Every row belongs to one group in each of 4 separate groupings. Each group adds its own fixed numbers to the row, and there is some noise. The rows also spread widely along 10 directions, which tell nothing about the answers.
Known rows, each followed by its group in each grouping:
[  6   0  -5   5   4  -7   7   0  -1  -6  -2 -22   2  -1   7 -16   0  -9
 -34  -1  13   8  -8 -19  -8 -12 -16 -16 -19  18  -5  14  -2] | J_68 (1) J_356 (3)
[-29 -20   5 -38 -22   0 -27 -24  20  37  18   5  -4  11  -1   1 -31  16
   2 -11   2  -7 -28 -19  -9 -16  11  -6  30  13   3   6  -3] | J_313 (2) J_416 (4)
[  2   5  -7 -27 -11 -23  -5 -22   4  22   8 -11 -22   4  -1  -2   1   3
 -39 -13  -4   4 -27  -9  -3   5  -3  -3 -10  24  -1   4  -4] | J_707 (2) J_356 (4)
[ 14 -20 -13  -3  19  16 -14  -3 -12   8 -14   0   9  11 -18 -25   0  -1
   6   8  15   3  26  -6   2  -2 -23   7  10  28   5   4  10] | J_707 (0) J_98 (0)
[  4  35  -9  30  18  -1  16   1   3   4  -8  -6  -7  32   9  15  11  22
  16  19  20   9  10   3  34  19  -1 -36 -22  18   0  -6 -34] | J_262 (0) J_416 (3)
[-18 -15  -3 -38  -6 -18  13 -14   0   5  13 -10   5 -14  -5 -21 -23 -22
 -18  -9  -9 -14 -34 -43 -17  -6  -8  -8  -7  18   3  23   5] | J_262 (1) J_98 (2)
[  3  -3 -19   4  24   6  16  -1  -6 -21   6  -6  13  -3   1  -7 -24 -29
  47  27   1  -4 -12 -30  10  14  -5 -33 -20  14  -1  -3 -17] | J_935 (0) J_416 (1)
[ 29 -20 -22  -7  12  -3 -18  31 -10 -19 -37 -20 -13 -14 -16  -6  -9  -3
  18  -5  22  -3  -3  25   7  46  -5  -7   5  18  -7   8  28] | J_313 (1) J_356 (0)
[ -5 -18  -9 -13 -21 -17 -14 -26  13  14  -4 -20 -13   8  12 -14 -19  -1
 -20  -8   6  -6 -24 -21 -21 -11   3 -19   3  23 -16   7  -8] | J_489 (1) J_356 (2)
[ -1   1   0 -34  51  24  12  35  -9 -23  22  -1  24 -12  10   0  -1 -13
  27   0 -28  -6 -19 -13  23  16 -20 -18 -11  -8  37  10  21] | J_68 (1) J_98 (1)
[  6   8  -8 -35  15  -6  -6 -12 -10  10  24   8  -6  19 -12  12   0   8
 -54  -9   5  16 -27   1  21   8  -1  -2 -21  12  15  18 -10] | J_935 (1) J_356 (2)
[ 16   6  -8 -28   4  -5  -2  38  -5  -5 -17  -4  -9 -11 -26  -8   9  14
 -16 -17  12   4  -3  13  17  32  -4  14   6  21  10  30  31] | J_489 (0) J_416 (3)
[  5 -15 -14  -6  21  21 -20   1 -14  15 -13   3  -8  19  -9   4  10  17
  -9   2   3   9  18  20   3 -17 -23   3   9   4  40 -27   4] | J_313 (0) J_416 (4)
[ 28  12 -20   7  47  14  19  -2 -20  -8   1   0   6  18 -15  -8  20 -14
  -6  19  -4  12  16  -7  27  16 -23   6 -32  24  17  -6 -14] | J_935 (0) J_416 (4)
[ -1  17 -11  29  38  13 -10  18 -17 -13  -5  -5  -1  29  15  24  11  14
  -8  22  30  14  10  24  31  -1 -13 -43 -25  -5  24 -12 -29] | J_313 (2) J_98 (2)
[ -4 -12  -1  -4  16  16  18   1   8   1   2 -19  12  -1  25 -24   0 -17
  18   3 -36 -16  -6 -38 -15 -17 -20 -14  -5  11  21  -7  -1] | J_489 (0) J_416 (1)
[ 13 -22  -2   6   9  15  -9  -3  -3  11 -17 -17   9   6  -5 -31   7  -4
 -47  -6  13   2  18 -15 -19 -27 -23  15   4  28   4  16   5] | J_313 (0) J_416 (0)
[  7  -4 -17  26  -6 -10  -3 -16  -2   9 -26 -26 -21   7  14  -8  11   0
 -33   5  10   8   5   2 -18 -20 -17 -20 -10  24   7 -22 -16] | J_313 (2) J_416 (1)
[ 22   9 -26   5  27  -1   9  -2 -11 -13  -2  -5  -2  11 -10   3  -4 -13
  22  20   9   9  -3  -5  28  34  -1 -18 -25  26  -4  -3 -16] | J_935 (0) J_416 (1)
[-18  -6  -6  11 -15 -19  23  24  -3 -28 -34 -33 -15 -36   9 -26 -19 -16
   7   6  18  -9 -19 -26 -37  -9 -23 -37  -5   9   5  13  12] | J_68 (1) J_356 (2)
[  6 -15  -7  22   7   1  -3  24 -16 -21 -34 -25   2 -24  -7 -36   1 -15
 -38   5  43   8  17  -8 -23 -23 -33 -10  -3  21   4  19  14] | J_68 (2) J_98 (0)
[ -5  -6  -7  -8  -5 -18  24   5  -2 -12   5 -29   6 -27  11 -28 -11 -38
 -18   0  -7 -14 -30 -43 -25 -10 -17 -22 -26  13  -4  12  -1] | J_489 (2) J_98 (3)
[ -1 -11  15   3   4   6   5  16  28  -4 -19 -32   8  -3  20 -35  -7   3
  36  -3   1 -16  -1 -37  -3  17  -2 -14  25  34 -23  37  19] | J_68 (1) J_356 (4)
[-26 -18  -6  -7  -4  10 -20  18  -4   2 -16  -1  -8   1   3  -3 -20  17
  23   5  20  -6  -1   3 -12 -24 -14 -32  25  -7  31  -8   7] | J_489 (0) J_98 (2)
[ 17  21 -17 -11  22 -14 -16  -4  -8  -3  20  -3   0  16  -6  15 -11  -9
 -30   5  31  13 -22   4  37  36  14 -24 -35  19 -25  20 -23] | J_707 (2) J_98 (0)
[ 25  -6 -22 -23   4 -22  -3   1   5  -4  -2 -19  -9   4  -2  -1 -17  -8
  18  -8  -2  -6 -34  -7  16  56  16 -15 -10  33 -27  24   2] | J_935 (0) J_356 (2)
[-17  10  11 -15   7  -1  30  -7   3  11  19  -7   3  -9  12 -15   2  -8
 -25  -1 -25  -5 -28 -36 -10 -14 -24 -14 -16  11  25   7 -10] | J_935 (2) J_98 (0)
[-16  13 -12 -36   0 -23   4  23 -12 -27   6  -6  -9 -33 -16   8 -28 -20
 -17   2  28   3 -48  -7   9  30   3 -31 -19   2  -1  27  11] | J_313 (1) J_98 (1)
[-16  -7  -5 -17   5   6  21   2 -19  -6  10   1  10 -18 -12 -21  -3 -21
 -24   9  -2   0 -10 -27 -17 -37 -37  -5 -18  -3  37  -8   2] | J_489 (2) J_98 (3)
[  8   4  -6 -33  16 -10  -7  41 -10 -24   2  -9  -2 -17  -7  12  -8  -4
 -26 -14  18  -1 -37  10  19  37   4 -12 -16   0   4  42  18] | J_313 (2) J_356 (2)

New rows, each followed by its group in each grouping:
[  9 -13  -2 -25  13   8   9 -36  15  23  41  -9  23  23  19 -11 -14 -18
   5  -3 -36  -9 -30 -48   1  -5  -1 -11 -17  21  -8   5 -19] | J_935 (0) J_356 (3)
[ -4  -8 -21  -7   5 -13  -2 -20  -8   5   2  -6  -4  11  -4  -1 -16  -9
   5  10   9  -2 -12 -11   5   0  -7 -23 -13  19   1  -8 -17] | J_262 (2) J_98 (2)
[-22  -3   2  -6   8  10   5  12  -3   3   1   1  -3  -8   6  -1 -11   6
  14   8   0  -5 -15  -7  -5 -15 -22 -33   3  -7  36 -11  -2] | J_935 (2) J_98 (0)
[ -2  12  -2   8  20   4 -11   5  -2   3  -8 -14  -7  21   6   4  13  14
 -35   5  27  15   5   7  19   0  -8 -19  -9  13   7   4 -11] | J_313 (1) J_98 (4)
[ 20   1  -2 -20  -8 -22  15  -1   7   5 -18 -21 -13 -14 -16 -34  10  -7
 -31 -12   2   2 -14 -20   0  33  -8  20   0  49 -17  38  18] | J_935 (2) J_356 (4)
[  2 -23  -8 -16  20   7   6  -4   4 -16  10 -17  23   0   7 -17 -30 -34
  39  11  -8 -20 -23 -42   0  19   1 -17 -10  18 -21  21  -3] | J_313 (1) J_356 (2)
[ -8 -16 -18   0 -21 -14  10  -9  -3  11 -26 -20 -23 -20  -2 -17 -17 -10
   2   0  -6 -11 -14 -16 -41 -13 -22 -14   0  18  15 -22   2] | J_313 (0) J_416 (0)
[ 13  15  -8 -12  17  -5  28  10   1   9  -7  -4 -15   7  -2  -2  23  17
  12  -5 -35  -4  -9   0  19  35 -16   7  -5  27  30   0   4] | J_935 (2) J_416 (2)
[ -7  -3   7  -7  -9  -3  -3  10  18  18 -15 -17 -10   5  10 -15   7  30
   1 -14  -1  -1   1  -6  -1   1 -11 -10  26  24   7  13  20] | J_68 (1) J_98 (3)
[ -8  10   1   5 -19  -7   1 -26  30  25  -7 -11 -12  25  10 -16  -6  22
  16   7   4   2  -1 -29   7   8  11 -15  16  46 -25  12 -19] | J_489 (0) J_416 (1)
[-19   4   1   1   1  -3  -9 -20   0  14  26  -8   2   7  21   6 -19  -4
 -53  -2  15  10 -27 -22 -16 -47  -7 -35 -24  -2   9  -1 -31] | J_68 (2) J_416 (0)
[  9   7 -12 -24   9  -6 -15  -9   4  16  20  -2  -4  23   1  11   2  14
 -21 -11  -1   6 -17   6  26  16   6 -12 -10  16   1   1  -6] | J_489 (1) J_98 (3)
[-11 -16  13 -25  25  22  -2 -10  14  16  28 -13  27  16  26 -20  -8 -14
   6  -4 -28 -17 -12 -47  -3 -19  -9 -12   4  11   9  14  -1] | J_707 (0) J_98 (4)
[-11   6  -9  -1   5   3 -20   0   1   0  11   3  -4  22   2  26 -21  16
   6  14  36  12 -16  10  24   5   8 -41  -9  -4  -1  -5 -21] | J_313 (1) J_356 (3)
[-14  42 -10   7   2 -17   6 -24  -3   4  12   9 -16  19 -12  13  -6  14
 -28  28  44  34 -10  -4  34   7   0 -31 -26  26  -9   6 -40] | J_68 (2) J_98 (1)
[ -5  -5  -9  12  14  11  10   7   3 -11 -19 -14  -3  -1   7 -10  -5  -4
  34  16   1  -5   3 -13   0   6 -14 -24   1  15   9  -9  -2] | J_313 (1) J_416 (1)
[ -5  22  13  18  19   7  14  23  25   5  -3 -21  -5  15  40   6  12  21
  37   2 -17 -10 -11 -13  22  24   5 -41   2   8  10   6 -13] | J_935 (2) J_416 (4)
[ 12   1   8 -19  41  24  20  25  -3 -25  21  -7  38  -1   1 -19   3 -23
  -2   4  -5  -6  -9 -36  21  10 -15  -1 -23   7   2  35   7] | J_489 (1) J_356 (3)
[-14  17  -4   8   1 -10  40  -5   1 -24  -3 -10  -2 -17  -2 -18 -18 -25
  19  29  13   3 -23 -44  -1  13 -13 -37 -26  20 -10  12 -20] | J_935 (1) J_356 (1)
[ -2 -16 -17 -20  31  14   7  -8 -24 -11  11   9  16   3 -21 -18  -8 -25
  -3  18  -1   1   2 -22   3 -13 -28   4 -18   9  23  -5  -2] | J_489 (1) J_98 (2)
[ -4   8 -18   1  16  -3  -8  18 -10 -24  14  -9   6   1   7  19 -26 -16
  -2   9  31   4 -27  -2  16   3   8 -47 -34 -13  -3   1 -19] | J_489 (1) J_416 (3)
[ -6  -5   1  15  26  25  -1  18  -1 -17  -3  -1  23  12  -3 -14 -13   0
  40  25  32   1  16 -18  21   2 -11 -32   5   8   2  14  -7] | J_935 (1) J_98 (3)
[ 14 -13  -3 -11   2  -2  13   5   1  -1 -23 -19   1 -13 -11 -46  17 -10
 -16  -3  -8  -4   9 -24  -9   7 -25  17  10  42   2  22  24] | J_489 (2) J_98 (1)
[-22  -5   2  -3   4   6  18 -10   4  18   6 -11  -4  -3  24  -6  -3  -2
   6   4 -32 -14 -19 -24 -22 -24 -30 -25  -3   1  35 -26 -10] | J_313 (2) J_98 (0)
[ 15 -19 -16  -6  -5 -16  -7 -21  -3   6  -3 -26   3  -7  -2 -29 -17 -33
 -47  -8  15  -2 -13 -35 -27 -11  -5  -2 -19  34 -27  24  -5] | J_707 (0) J_416 (0)
[ 24 -24  -8 -14  11   4 -25  -2  11   8   4 -25  11  12  16 -14  -8  -9
 -19 -19   1  -4 -11 -16   2   6  12 -10   5  28 -16  29   6] | J_935 (0) J_416 (1)
[-10  16   1 -29   8 -13   3  19   4 -11  12  -3  -3 -12 -11   5 -23  -5
   1  -2  21   1 -38 -17  23  39  18 -21 -10  11 -10  38   0] | J_935 (1) J_416 (4)
[-26 -16 -10 -24  -2   5  -7 -21  -7  13  19   0   1  -1   9  -5 -23 -13
  -5   7 -10  -2 -20 -25 -21 -41 -22 -30  -5  -4  31 -22  -8] | J_707 (0) J_98 (1)
[ 17 -11 -13 -14   7   2 -21 -12  -3  14  -8  -6  -5  16  -9 -16  15  10
 -39  -6   9  12  10   6  10  -3 -12  10   6  33   5   5   5] | J_489 (2) J_98 (1)
[ 27 -16  -8 -29  25   8   6   4   5   1  11 -12  14  -1   4 -14 -10 -15
  29 -10 -31 -15 -23 -21  10  37  -5  -2  -5  23  -3  17  12] | J_935 (0) J_356 (0)
[ 34  -9  -7 -28  20   9 -18   3  -1  24   1  -1 -10  18  -4   2  22  25
 -26 -26 -22   7  -6  27  20  25 -11  17   4  22  23   2  17] | J_935 (2) J_356 (0)
[ 10  22 -26   8  -1 -33  18  -4 -13 -11 -18 -18 -22  -3 -13  -6  -2 -14
  -8  15  21   7 -11 -10   8  34  -7 -23 -31  34 -17   8 -16] | J_707 (0) J_98 (2)
[ 14 -24 -41 -15 -13 -14 -21 -22  -9  12  -7  -3 -18   7 -19   2 -28  -7
  28   4   6   0 -10   8  -7   9   1  -9  -1  20  -3 -33  -3] | J_489 (0) J_416 (3)
[ -9 -18 -15 -42 -10 -14  -6 -16   3   9   8  -7 -10 -14 -10 -15 -26 -16
   8  -6 -10 -11 -31 -23 -12   9  -2  -5   4  18   1  -3  10] | J_489 (1) J_98 (4)
[-19   9   0  -7  14  12 -10  16  -8  -6   4   8   3   4  -4   6  -7  11
   3  16  28  10  -3   2  18  -6 -13 -31   0  -2  23   4  -4] | J_707 (2) J_98 (1)
[-10  11  -9 -25   1  -7  32  -7  -9   4 -10   7 -19 -14 -30 -20   5  -3
   2   8 -17   1  -5 -18  -4   8 -28  18  -6  24  31 -12   7] | J_489 (1) J_416 (4)
[-20  27  26  18 -10  -7  28  27  25  -4  -8 -29  -2  -6  38 -12   7  12
  -1   0   5 -12 -18 -34  -6  -2  -9 -43  -5   8  -1  31  -8] | J_707 (2) J_356 (3)
[-19  -3   3 -12   3   0 -10 -19   9   2  28  -6  14  10  20   6 -29 -10
 -13   8  19   2 -31 -30   4 -22   7 -45 -15   3  -8  13 -28] | J_262 (2) J_356 (1)
